There are 10 hidden switches. A switch that is on adds its own fixed numbers to the row, and there is some noise. The rows also spread widely along 14 directions, which tell nothing about the answers.
(in the rows, 128 means zero)
Some rows, each with its switches (1 for on, 0 for off) after it:
[149 136  92  78 143 123 101 130 127  57 110  75 115 115  92 134 128 133
 142  76 128 100 138 126 149 126 142 162 152 125 144 122  84 159 143 103
 144]
0 0 0 0 0 0 0 0 0 1
[145 144 136 133 121  92 174 152 163  93 125 109 112 139 130 117 126 150
 120 137  97 105 155 128 100 145 137 100 168 153 101 106 116 156 103 121
 116]
0 0 0 0 0 0 1 0 0 1
[117  98 113 106 133 156 157 130 182 121 195 105 179 149 139 117 103 151
 106 161 120  94 146 152 149 154 142 141  72  75 125 153 166 139  84 108
 145]
0 0 1 0 1 1 1 0 1 1
[146  76 132 160 156 146 143 126 135 126 170 152 131 178 176  92 101 173
 112  98  99 160 120 150  96 179 101 127 127 122 139  92 138 153 125  88
 160]
1 0 0 1 1 1 1 0 0 1
[173 129 152 118 142  96 115 137 155 126 145 129 106 117 121 135 115 130
 106 142 135 105 120 124 143  94 157 144 126 161 144 131 115 140 149 110
 126]
0 1 0 1 1 0 1 0 1 1
[115 111 144 119 119 147  82 128 121 140 112 143 111 156  99 133 120 122
 112 111 129 122  85 139 153 107 106 151 132 114 119 122 121 132 178  99
 158]
1 0 1 1 1 0 0 0 1 1
[154 115 120 111 144 149  74 139 150 131 172 118  80 147 129 118 153 161
 136  84 135 143 142 128 149 103 138 132 131 112 153 108 117 137 142 121
 150]
0 0 0 0 0 0 1 1 0 1
[ 68 112 143  90 113 152 158 135 149 163 130 110 151 130  92 124 119 106
 111 140 146  75 109 154 141 110 104 140 101  87  93 170 165 112  89 138
 157]
1 0 0 1 0 1 1 0 1 1
[112 113 153 110 133  87 166 172 148 125 172 106  86 138 137 126 113 181
  92 117 121 106 161 139  87 136 132 101 167 123  98 109 127 159 104 127
 152]
0 0 0 1 1 1 1 1 0 1
[ 74 101 176  96  74 121 144 167 110  84 105 144 153 146 121 120 135 150
  76 145 152  96 109 136 114 159 116 163 156 115 113 100 102 150  98 111
 115]
0 0 0 1 1 0 0 1 1 0
[158 111 128 168 127 155 146 152 158 164 158 172  78 142 143 113  99 143
 115 127  67 147 128 171 109 115 144  94 111 131 101 129 160 146 159 125
 156]
0 0 1 1 1 1 0 0 1 1
[137  96 116 157  93 117 132 107 165 169 129 165  86 134 136  79 120 120
 123 139 117 108  87 149 130 101  69 124  81 145  94 121 137 102  88  93
 155]
0 0 0 1 1 0 1 0 0 0
[149  92 109 113 104 131 105 113 115 101 162 162 101 180 165 110  96 168
 102 115 132 158 108 172 121 163 109 154 104  85 104  68 112 124 160  50
 181]
0 1 0 0 0 0 1 1 1 0
[115 170 106 122 116 159 101 121 160 135 124  70 162 172 112 152 147 123
 153 159 115 119 145 102 199  94 151 101 114  93 123 173 153 111 149 110
  92]
0 1 0 0 1 1 1 1 0 0
[142 102 123 123 119 159 154 158 155 173 159 190  64 129 123 104 130 107
 151 120  99 113 135 187 109  94 130  86  92 111 125 143 154 121  79 151
 148]
0 0 0 0 1 0 1 0 1 0
[110 114 139 131  87 116 111 132 162 136 113 128  94 123 112  81 171 123
 127 131 133  92  98 117 156  84  90 143 122 155 119 135 116 136  84 132
 105]
0 0 0 1 1 0 0 0 1 0
[125 125 116 122 116 117 160 104 104  84 108 112 146 110 124  88 114 119
 113 129 129 121 110 137 112 170 107 175 129 149 119 134 111 153 106 112
 109]
0 1 0 0 0 0 1 0 1 0
[ 83 127 146  78 111 135 129 108 117 147 131  93 129 137 112 127  82 154
 103 102 204 145 134  92 102 149 103 153 150 100 109 140 124 107 124 111
 146]
1 1 0 1 1 0 1 1 1 0
[110 118 185 112 109  58 170 158 160 127 178 107 102  94 140 106 127 172
  48 178 149  91 138 135  92 128 141 145 139 148  77 118 131 159  95 140
 128]
0 0 0 1 0 1 1 1 1 1
[168 123 110 124 179 160 140  94 182 181 174 101 110  95 127  90  94 116
 151  99 144 142 148 110 116 117 140 136  87 131 159 185 156 130  79 146
 150]
1 0 1 1 0 1 1 0 1 1
[100 125 135 129  51 168 159 115 133 106  95 139 122 173 154  66 119 182
 124 122 118 185 151 144  49 208 107 121 160 100  73  97 129 134 114 103
 101]
0 0 0 0 0 1 1 0 1 1
[ 94 159 116 154 101 164 119 133 122 130  99  81 129 135 106 118 149 141
 129 132  91 142 134 114 155 122 133 113 144 127  92 162 145 141 165 140
  80]
0 0 0 1 1 1 1 1 0 0
[ 92 146 123  97  97 141 106 146 150 161  84  98  83 154  86 142 135 127
 152  69 152 107 123  88 150  69  99 111 181 110 104 144 126 108 138 126
 149]
0 0 0 0 1 1 0 1 1 0
[163 148 123 124 124 145 131 109 149 132 132 130 109 103 130 110 107 139
 127 145 132 157 149 137  90 136 163 132 111 130 123 141 131 125 130 130
 115]
0 0 0 0 0 0 0 1 1 1
[139 145 144 111  67 134 110 132 132 127  67 138  84 129 111 114 129 134
 129 101 146 149 121 105 104 115 129 141 173 139  98 114 106 120 158 109
 120]
0 0 0 0 0 1 1 0 1 0
[145 145 134 139 136  90 164 102 166 187 110 126  79 128 119 120  68 120
 138 126 141 126 132 117  67 121  98  93 139 157  96 149 139 103 102 122
 147]
0 0 0 1 1 0 1 0 1 1
[112 129 142  79 146 104 139 125 107 138 166 116  81 120 127 125 106 135
 120 154 131 133 161 202  59 150 146 110 102  82 108 147 130 142  86 137
 141]
0 0 0 1 0 1 1 1 0 1
[133  96 123 144 158 139 171 111 181 146 195 113 175 122 149  89 108 146
  99 149 136 100 119 118 141 145 115 153  81 129 138 147 165 131  74 122
 139]
1 0 0 0 1 0 1 1 1 1

New rows, each followed by its switches (1 for on, 0 for off):
[144  71 128 116 133 118 167 120 105 140 145 173 116  85 136 100  58 119
  84 114 145 115  90 174  80 154 108 186  86 136 122 130 127 132 106 102
 186]
0 0 0 1 1 1 1 0 1 0
[128 170 143 114 140 154 144 150 120 155  94 120 110 100  78 166  96 104
 131 126 120 134 148 142  99 106 173 104 149 137 113 174 145 126 166 172
 122]
0 0 0 1 0 0 0 0 1 1
[162 140 149 116 150 100 106 145 163 106 122 105 111 146 121 135 137 124
 147 111 138 113 146  81 139 112 149 122 165 158 181 134  92 165  95 125
 101]
0 0 1 1 1 0 0 0 1 0
[139 121 101 144 165 121 135  86 139 149 166  92 109 106 126  82 111 119
 120 125 105 121 105 147 133 129 101 154  89 133 106 163 151 151 125 124
 152]
1 0 1 0 0 1 1 0 1 1
[127 133 165 137 132 102 143 134 137 162 101 143 119 149 124 136 112 106
 121 131 135 116 103 110 107 106 106 114 160 148 122 134 136 122 126 121
 135]
1 0 0 0 1 1 0 0 1 0
[ 97 116 134 142 183 118 125 106 145 202 177 105 119 168 123 129 107 124
 127 134 131 115 107 142 140 109  76 103 100 113 117 160 173 115 120 133
 162]
1 0 0 1 1 0 1 0 1 1
[117 144 117 106 138 124 128 145  98  87 103  86 141 110  92 140 139 105
 129 125 105  90 122 136 153 122 147 149 141 126 136 160 114 163 135 131
 104]
0 0 0 0 1 1 1 1 0 0
[145 116 132 111  91 116 111 121 143 123  88 155  98 170 136 125 102 135
 133 104 146 131 107 122 104 125 102 135 150 119 115  96 105 113 134  69
 156]
0 0 0 0 1 1 0 0 1 0
[126 134 153 126 103 111 111 149 124 134 109 137 101 122 108 128 158 106
 107 149 119  96  92 143 156  84 131 146 130 135 106 133 125 138 148 126
 123]
0 0 0 0 0 1 1 1 1 0
[165 161 112 122 118  92  90  77 165 141 121  98  40 136 124  93 131 119
 157 132 114 140 129 131 119  85 113 106 119 129  99 141 107 128 117  86
 133]
1 1 1 1 0 1 0 1 0 1
[147 115 110 126 163 122 148 126 133 122 203  77 109  66 132 110  75 190
  67  93 144 149 148 105 118 152 150 172 123 152  99 129 139 158 177 135
 164]
1 0 0 1 0 0 1 0 1 0
[141 150 126 159 154 102 135  95 162 154 143  75 142 144 142 126  95 155
 107 141 132 142 128  92 126 137 114 132 138 151  99 141 156 126 164 112
 133]
0 0 0 0 0 1 1 0 1 1
[141 140 126  84 215 113 112 123 136 128 179  99 167 178 119 190  98  89
 153 161 136  95 143 146 157 125 160 107  88  67 189 168 138 137  92 110
 147]
1 0 1 0 1 0 0 1 1 0
[148 143 111 134 158 143 102 110 164 159 137  94 123 138 117 137 111 138
 138  98 146 139 128  95 149 102 124 132 133 139 135 145 144 115 162 127
 150]
0 0 0 0 0 0 0 0 1 1
[107 138 144 156 112 120 134 114 120  96 141 100 155 142 139  87 155 150
 103 194  84 134 130 154 130 163 129 129 115 144 110 141 132 167 126 127
  53]
0 1 0 1 1 0 1 0 0 1
[ 99 154  63  92 117 148 122  95 134 122 103  52  79 134 101 107  92 155
 172  66 129 151 164 115 107 142 105 114 145  95  90 163 126 131 128 117
 137]
0 0 0 1 1 1 0 0 1 0
[ 96 138 163 113 125 126 135 131  80 113 122  95 156  85 114 125 119 137
  83 162 143 140 135 131  97 162 157 166 133 134 126 163 123 157 134 152
  81]
0 0 0 1 1 1 1 1 0 0
[116 160 187 144 137  76 177 124 133 140  90 129 145 145 110 126 127  77
 119 195 111  95 111 135  90 139 114 103 156 160 113 154 132 148  80 144
  89]
1 0 1 0 0 0 1 0 1 1
[121 133 142  98 111  74 114 108 118 121 129 113  86  95 106 111 122 127
  91 154 145 101 103 152 115 105 112 164 124 145  93 134 107 137 147 114
 128]
0 1 0 0 1 0 0 0 1 1
[118 108 132  67 147 160 116 130 133 107 136 115 149 149 106 128 116 123
 145 103 154 109 135 142 131 145 136 150 119  86 170 145 116 139  91 114
 136]
1 0 0 1 1 0 1 0 1 1
[169 165 139 121 142 104 112 117 190 152 166  61 118  84 126 133 118 167
 108 151 152 137 175  68 129  97 182 127 132 159 124 161 142 127 156 140
  99]
0 0 0 0 1 1 1 0 0 1
[146 137 184  77 133 157 127 169 115 107 126 141 174  78  93 163 134  99
 104 160 155 111 147 121 127 120 215 157 127 131 181 161 118 141 131 160
  83]
1 0 0 0 1 0 1 0 0 0
[165 103 123 122 127 148 138 126 163 136 133 145 146 103 115 127  77 109
 103 139 124  97 103 141 146 117 152 172  80 128 130 152 141 126 138  94
 164]
0 0 1 1 1 1 1 0 1 1
[121 123 133  96 115  89 132 100 119 119 117 111 103  91 109 111  85 136
  88 137 163 116 109 147  86 142 108 176 120 138  87 129 108 132 130 108
 155]
0 0 0 1 0 0 0 0 1 1
[143 130 143 147 103 115 175 160 114 131 122 160  67  89 130 104 109 140
  91 125  91 143 129 163  66 129 143 121 153 162  76 118 132 157 154 150
 134]
0 0 0 0 0 1 0 0 1 0
[155 139 164 131 149  88  82  98 142 133 122  87 139 114 129 117 147 123
 114 154 160 125 110  93 140 111 131 169 127 171 159 147 110 141 127 121
  96]
0 0 0 1 0 1 1 0 0 1
[128 136 138 100 146 105 144  88 138 130 121  74 154  80 113 109  94 121
 117 145 167 115 138 106  90 151 131 168 117 149 143 178 121 133  79 130
 104]
0 0 0 1 1 1 1 0 0 1
[112 136  92 111 136 138 115 112 115 119 139  93  93 161 113 113 123 138
 148  89 113 134 125 135 149 124 102 119 137  97 109 135 126 138 149 105
 139]
1 1 0 0 1 0 1 1 1 0
[148 117 153 151 134 133 119 149 154 142 143 146 145 151 136 137 132 129
 115 152 119 120 120 122 152 114 141 118 114 144 148 128 137 129 126 118
 117]
0 0 0 1 1 0 1 0 0 0
[140 137 108 103  76 161 131 155 160 105 116 129  87 111 108 112 134 150
 129 102 119 129 152 128 130 110 156 126 141 123  95 121 120 132 141 128
 128]
0 0 0 0 0 0 0 0 1 0
[134 152 144 127 162  61 119  94 147 168 141  84 107 126 118 139  98 129
 111 150 163 109 116 100 119 106 106 132 135 151 114 149 131 118 133 119
 137]
0 0 0 0 1 0 1 1 1 1
[136 112 162 128  74 130 107 122 161 115 127 123 108 128 139  78 127 185
  82 119 146 152 121  86 115 143 124 172 156 144  99  98 109 150 157  90
 118]
1 0 1 1 1 1 1 0 1 1
[108  95 139 109  98 154 121 107 121  88 135 135 167 114 124  78 137 135
  90 153 137 117 102 147 124 167 116 192  96 107 133 124 111 149  93 100
 115]
1 0 1 0 1 0 0 1 0 1
[ 99 153 180 153 155 125  98 134 127 203 111 108 170 145  88 175 149  71
 113 161 153 100  88  85 186  70 109 127 137 154 143 181 159 108 144 163
 115]
0 0 1 0 0 0 1 0 0 0
[111  89 137 121 128 155 131 152 112 147 140 193 123 176 132 131 131  92
 136 149  92 104  95 217 128 118 114 112  82  78 137 136 152 129 101 119
 154]
0 0 0 0 1 1 0 0 1 0
[148 120 116  89 103 213  81 152 133 117 145 144 108 102 100 118 144 134
 134 112 121 143 140 149 169 100 195 153  88  87 147 148 128 135 165 132
 114]
1 0 0 1 1 0 1 1 1 0
[148 121 137 179 180 114  95  87 153 151 178 102 150 183 183  99 132 146
 134 159 124 164 123 103 140 151 111 127  98 134 176 147 142 156  93 110
  98]
0 0 1 1 1 1 0 1 1 0
[135 107 127  84  83 164 146 152 148  76  98 160 109 164 123 103 118 142
 150  90 123 124 145 152  95 151 137 124 153 106 141 103  95 141  88  93
 127]
0 1 0 1 1 0 0 0 1 1
[124 138 156 126 172 147 119 129 124 156 147 105 152 147 121 153 106 132
 121 131 149 149 141 124 120 143 146 127 135 125 153 156 148 133 146 152
 123]
0 0 0 1 0 0 1 0 1 1
[101 119 174  85  96 110 110 157 131 117 144 134  99 171 133 131 136 164
 113 143 153 130 151 142 101 143 134 113 150  96 120 104 110 141 105 119
 113]
0 0 0 1 1 0 1 0 1 0
[131 116 142 162 150 141  84 117 120 161 134 142  96 163 124 101 166 119
 143 115  96 142  95 143 147 101  90 115 129 140 143 128 136 137 151 132
 116]
1 0 0 0 1 0 1 0 0 1
[128 131 122  97 174 111 181 133 137 129 161 103 164 138 115 163  74 104
 115 144 136  80 130 137 136 132 138 124 112 105 131 159 148 124 104 111
 158]
1 1 0 0 1 0 1 1 1 0
[140  77 114 136 128 138  97 114 135 148 150 156  96 178 156 106 106 152
 120  84 130 141  88 138 136 126  76 143 109 102 122  91 124 116 137  59
 197]
1 0 0 1 1 1 1 1 0 0
[117 130 140 113 142 151 142 125 102 160 116 143 118 107 100 138  85 107
 117 128 136 140 119 171  85 133 135 135 115 121 118 160 144 121 141 151
 148]
0 0 0 1 0 0 0 0 1 1
[136 109 123 136 174 134  94  89 144 208 192 121  93 134 140 122  87 147
 115 118 163 163 119 145 112 111 101 132  80 118 124 147 163 103 146 131
 183]
0 0 0 1 0 0 0 0 1 1
[ 97 124 139 102 103 134 174 168 137 130 125 107 117  94 100 118 119 141
 102 102 134  99 143 116 114 120 134 138 161 135  98 150 138 147 116 158
 128]
0 0 0 0 1 1 1 0 1 0
[133 119 113 110 111 155  79 137 144 129 128 111  84 132  94 124 126 150
 127  74 127 128 127 115 160  98 124 142 141 122 117 124 113 136 172 107
 156]
0 0 1 1 1 0 1 0 0 1
[ 96 146 152 125 148  92 144  98 108 164 119  96 148 118 104 142  96 109
  97 165 153 117 111 135  96 139  97 138 129 140  96 159 145 113 129 138
 135]
0 0 0 0 0 0 1 0 0 1
[166 130 137 128 166  77 129 108 181 120 193  78 152 157 162 136  89 156
  99 165 140 117 138  88 155 134 147 136 113 133 136 135 135 146 125  77
 135]
1 1 1 1 1 1 1 0 1 0
[116 146 164 101 147  84 133 124  97 105  99  80 146 131 120 146  96 139
 112 120 166 137 146  89  79 170 132 145 185 148 146 139  98 153 119 122
 102]
0 0 0 1 1 1 1 0 0 0
[128 167 149  87 176  83  90 128 111 145 158  54  96  85  82 169 126 114
 106 130 162 110 137 106 160  71 157 140 140 148 127 172 122 140 175 155
 129]
1 1 0 1 0 0 1 0 0 0
[138 129 161 162 150  96 118  94 132 147 174 111 137 144 174 121  85 192
  65 170 155 184 128 116  82 175 126 147 127 144 107 107 140 134 169 108
 132]
0 0 0 1 0 0 0 1 1 1
[121 140 136 179 135  98 188 120 169 159 129 102 124 126 130  82 131 118
 134 137 107 112 137  86 105 135  85  94 152 185 119 157 144 147  45 156
  92]
0 0 1 0 1 0 1 0 0 0
[127 114 185  99  97  79  67 107  97 109  97 130 104 160 140 120 123 170
  88 117 184 160 105 107  78 154  97 176 184 136 125  73  75 134 169  72
 131]
0 0 0 0 1 1 1 0 0 1
[172 122 131 133 121 134 134 140 138 131 107 158 115 113 111 141  86 104
 111 118 125 122 110 127 126 118 144 142 123 151 126 124 116 125 145 101
 163]
0 0 1 1 0 0 1 0 0 0
[114 117 112 125 160 154 174 156 130 149 153 126  83 151 123 122  82 159
 140  62 107 142 162 150  77 155 120  85 161 109 118 132 144 146 114 146
 164]
0 0 0 1 1 0 1 1 1 1
[105 121 142 158  71 164  94 140 149 144  83 148  95 165 114  93 171 141
 124 104 117 135  87 119 156  96  89 134 154 140  99 107 125 124 155 119
 123]
0 0 0 1 0 0 0 1 1 1
[110 119 171 104 122 104 151 131  66 102 135 139 140  87 137 122  95 144
  60 171 145 147 125 166  53 185 157 177 130 125 116 132 116 162 140 135
 106]
0 0 0 0 1 1 0 1 1 0
[125  89 129 117 136 115  97 112 138 131 150 127 139 161 137 137  84 162
  83 117 164 116  84 129 145 134  93 177 110 111 120  98 121 116 163  63
 193]
0 0 0 1 1 0 0 1 1 1
[ 97 141 169 143  94 131 221 151 140 183  81 168 119 149 113 136  65 118
 108 145 123 128 133 149  39 154 107  75 167 137  60 134 162 100 105 142
 146]
0 0 0 1 0 0 1 0 1 1
